The rows of a group lie close to one hidden flat surface of 7 dimensions, which passes through zero. Surfaces can cross.
Known rows, each followed by its group:
[ -1   7  18  20  15  26 -10 -18  -7  10  -3 -29 -16  18  32] => N
[  3 -15 -17   4 -11 -17  40   2   6  13 -12 -21  -3   7  -1] => Y
[  9   0  37  20   6   6 -11  -2 -23  -4   5   1   8  23  -1] => Y
[ -5  25  -5   8  -6  17 -28  35   4 -19  -3  21  18  -7  -8] => Y
[  2  -3   4  12 -12   3   4  14  -8   9 -13   5  18   7   4] => Y
[ 12   8 -24 -35   2  32  21  15  18  -9   4  29 -14 -44 -18] => P
[ -9 -11   7  -7 -14   9 -11  -2  -6  16 -29  34   3 -12  10] => C
[ -8  12  -8  15  -3  -2   7   7   3  -5  -6 -15  -1   7  -2] => R
[-25  15  -3  20 -10   6   6  -9  -8  16 -19 -22  13   3  15] => P
[-10   5 -17  -8  -1  -3  -1  17   5  -5 -12  -5   6  -7  -4] => P
[ -6 -10 -13  -5  -5 -19   2  18   0  -1 -14 -10  13   5  -5] => Y
[ 19 -27   4  -6  -2 -14   5  -6  -3  -1   1  13  -1  10  -4] => R
[ 18  20  11  12  -2  21  25 -22   4  -7  29  16 -12 -12 -19] => P
[ 10  -9  -4  -5  -8 -12 -14   5  -4   9  16  21  41   3  10] => C
[ 10 -16  -2 -14   5   5   0   7  -3   9  -8   7   0  -3  11] => N
[  4   9  14  13  -8   6 -21 -14  -5   4  18  29  19   0   4] => P
[ 14   8   8  11 -12  19   7  -9   4  10   8  29  -2  -8   3] => C
[ 15  -8 -20  -7  -1  -5  22  12  18 -19  -3   1 -20  -2 -16] => R
[  6   2  14   9   3  14   9 -21  -6  11   9  -3  -9   3   9] => C
[ -2  10 -12   4  -6  -1  -4  13   7  -6   3   2  10  -2  -2] => C
[  8 -14  -6 -12   7   4   2  12   0   3 -10  -3  -4  -1  10] => N
[ -1   2   6  18 -10 -21  -5   0  -4  -1   7  -2  17  18  -3] => N
[ 12  14   2  -1   0  11   4  -5  12 -12  21  24 -13 -15 -16] => N
[-16  10   1  14  -6  13   9   1  -6  12 -18 -18   4   3  11] => Y
[ -7 -14 -11 -23   0 -16 -21  16  -3   0 -11   9  21  -6  -1] => N
[  2   6  14  14   4 -10 -14  -4  -1 -17  13   1 -10  12 -12] => C
[ 15   1  -1  26 -24  12  14   5   1  25  -8  16  17   8  23] => N
[  5  -5 -11   2 -16 -18  21  12  -2  -1   1   8  28  -2 -19] => P
[  9  15 -11  22  -7  24   1 -23  21 -21   2  10 -36   1   1] => R
[-19  -2 -23 -23   7   4   3 -10   8   9 -14 -15 -10 -20   9] => Y
[-21  29 -11   6   8   3  -6  15   6 -16  -1 -28  -9  -3  -9] => R
[ -3  -3   2  16  -9   2 -25 -26   1  -2  -7  11  -1  13  13] => R
[10 10 -4 10 -6  4 10  6 10 -7  9  3 -8  0 -6] => N
[  7  14   1  29 -28   6  31 -11  -3  14   8  17  24  -2  -6] => P
[  4  -1  -4  -8 -16   1   2   1  -4   7   2  30  31 -14  -8] => P
[-20   3 -10  -9  -1  -4 -31   7  -4  -1 -15   2  17  -2   8] => R
[ 24   6  -9  19 -21  20  58   1  13  14   2   8 -16  -6  -4] => Y
[  8 -21  -2  15 -22  -5   4 -19  -4  18 -16  15  12  14  18] => R
[ -5  -6 -24 -26  -2   2   0  27   7  -1 -17  11   5 -20  -3] => C
[ -8  21  12   6   3  20 -23 -11   2  -7   6  16 -12 -10   1] => C

New rows. What belongs after each?
[ -2 -18  15   8   1 -13 -18  -8 -16  12  -7  -7  19  23  20] => N
[-16   4 -28 -39  24  16  -1   7   2   2  -1 -34   4 -24  12] => C
[-22  22   2  24 -12  10  17 -19 -10   9  -8 -25  11   2   1] => P
[  3  16 -10   6   3   4 -29  20  18 -14   5  11 -15   0   8] => P
[ -7   8   8   4   6   8  26 -23  -4   2   1 -21 -23  -4  -8] => N
[  0   7 -17   5 -11  -3   8  22  12  -5  -7   4   1  -5  -9] => C
[-26  24  -4  -3   8  13  12 -15  -8 -11  -2 -31  -2 -12 -18] => P
[  4   2 -12 -11  -3   2   5  12   7  -6   1  13   2 -14 -11] => P
[ -1  23  -9   5   3   7 -25  15  12 -21  12   7  -2  -4  -5] => N
[ -2  16 -11   6 -11  15   9  -3  11   7   2  10  -2 -13   6] => Y
[  2  -8  -9 -14   1 -15 -11 -23   9   4  20  15   0  -7   4] => Y
[-19   3 -19 -19   2   0  -9  17  -1  -5 -15  -5  12 -15  -6] => P
[  7 -27 -20 -24 -12   5 -15  -2   6   5 -20  39   6 -13  10] => R
[ 16   5  -4   7  -8 -12   0  13   8 -19  21  17  10   3 -21] => P
[-30  24 -32  -6   0   9  -2  -1  17   1 -10 -20 -10 -20   5] => Y
[ -9  25 -21  17 -20  31 -16  18  20  20 -18  20  -2 -11  35] => P
[ -6   3 -10  -4  -4  19  22  11   0  10 -23  -9  -6 -11   6] => Y
[-10  21 -16  12 -26  30  11   6   9  19 -22  20   6 -21  13] => C
[  7 -25 -10 -14 -24 -14   0 -17   0  34  -5  39  32 -11  22] => Y
[-15  -2   4  23 -15 -28 -10  13  -4  -6 -26  -8   4  23  -8] => C
[ 23  -8  18  23  -1 -23  12 -36   3  -1  38   3 -11  23  -4] => Y
[-12  -8  -4   0   2 -13  10   8  -4  -4 -24 -26 -12   9  -5] => C
[-21  12   2  -6   6   1  13 -23  -4  -2  -2 -15 -15 -14 -16] => N
[ 15 -14  18  -2  -2   2  20 -24  -7  14  10  14  -6  -2  -2] => N
[ -4   5  -3   7  -3  -2  42 -11   3   2  -2 -19 -20  -6 -16] => N
[  0  36  10  26  -9  31 -18   3   4  -5  11  25   8  -6   3] => Y
[ -2   7  25  27   1  19  23 -18 -14  13  -7 -25 -14  16  10] => Y
[ -5   0 -16   1 -15  -5   7  15   2  11 -15   1  21  -2   5] => C
[  4 -16   0 -14   8 -14 -14  12   1  -4  -3   2  -5   6   2] => P
[ 18 -19   3  -7  10 -13  21  -1  -4  -2  13 -13  -2   9  -6] => C
[ 17 -17 -26 -16 -14   4  28  30  11  13 -18  17   7 -13   5] => N
[  5  12   0  12   0   1 -45 -12  11 -29  19  28  -4   6  -5] => R
[ -2 -17 -13 -22  -2  -4   5  15   2   6 -18   8   4 -13   0] => C
[ -9   0  25  30  -9  -7  -6 -22 -14  14  -8  -4   4  23  11] => C
[ -5 -17  11 -17  13  -5 -15   2 -14   0 -10  -4   5   3   2] => Y
[ -1 -15   3  -3   2 -13  -7   2  -7   7 -10  -7   7  13   9] => P
[  5   5  10  15 -14   8  -9 -11  -1  14   7  24  12   2  14] => P
[ -5  10 -30  -6 -10   8 -27  10  20 -20  -9  29  -3 -16   0] => R
[-10  16  14  20   6  -6 -17  -7  -5  -6  12 -16   3  14  -1] => R
[ -5  12 -14   3  -5  -1  -4   2  11  -7   5   1   2  -5  -3] => Y
[  4 -19 -32 -15   5   0   5  -3  18 -30 -23 -12 -41   0  -9] => R
[ 16  -4  -7  -5  -8   4  36   5  11   1   5  11 -12 -13 -14] => N
[ -6  21   4  -5  11  23 -12   5  15 -29  -4  16 -54 -19 -25] => C
[-10   4 -10  -7   8  24  -3   6   3   7 -19 -13 -10  -7  20] => N
[-15   4  15  19 -14   3 -16 -13 -10  14 -17  11   8   8  14] => C
[  2   4 -11  11 -11  18 -12  16  17  20 -19  14 -13   1  38] => P
[-10  17  -9   5   8  -7  -4  11   7 -20   7 -28  -5   7 -10] => C
[ 13  -2  -2  18  -7 -11  -9  16  11  -2   4   9  -3  17  10] => P
[-11  44 -18  31 -15   8   3 -21  25  -3  22  -2 -11  -5   3] => Y
[11 -1 12 -5  6 10 -9  2 -3 -7  7 15 -3 -4 -6] => Y
[ -8  22  -2  18   6  13  -2   1   5 -10   2 -23 -13   7   4] => N
[ -8 -25  -4 -23  -2 -23  18  -4 -10  10 -15  -4   7  -6 -11] => N
[ -1 -18  34   7   6  -7  -6 -23 -13   0 -12   4 -25  15  -5] => C
[-21  13  -9 -15  15   1 -30 -10   5 -12   3 -11  -9 -13   2] => Y
[  6 -20   9   3   0  -4  30 -11  -8  14 -13 -18 -14   9   4] => C
[  8  -5  -8  -7 -10  10  31   2   2  10  -7   7  -1 -15  -5] => P
[ -3 -12  -1  -6  16 -23  -2   2  -7 -10   6 -35   4  17  -3] => C
[ -6   0  31  11  24   9 -23 -32 -16   1   9 -28 -16  20  18] => N
[ -1  -5  -7   0  -9 -11  16   5  -3   2  -6  -3  14  -1  -9] => P
[-10  -6  -8   4 -18  14  36  -6  -6  33 -28  -9  10  -7  16] => P
[  1  13   3  29 -26  -3  -9   4   5   4   1  26  20   9   2] => C
[ 12   4   0   3   0  34  29  -9   8  22  -8   3 -32 -12  20] => P
[ -7  -6 -28 -35  12  10  -9  31   8  -4 -23  -2  -3 -19   4] => N
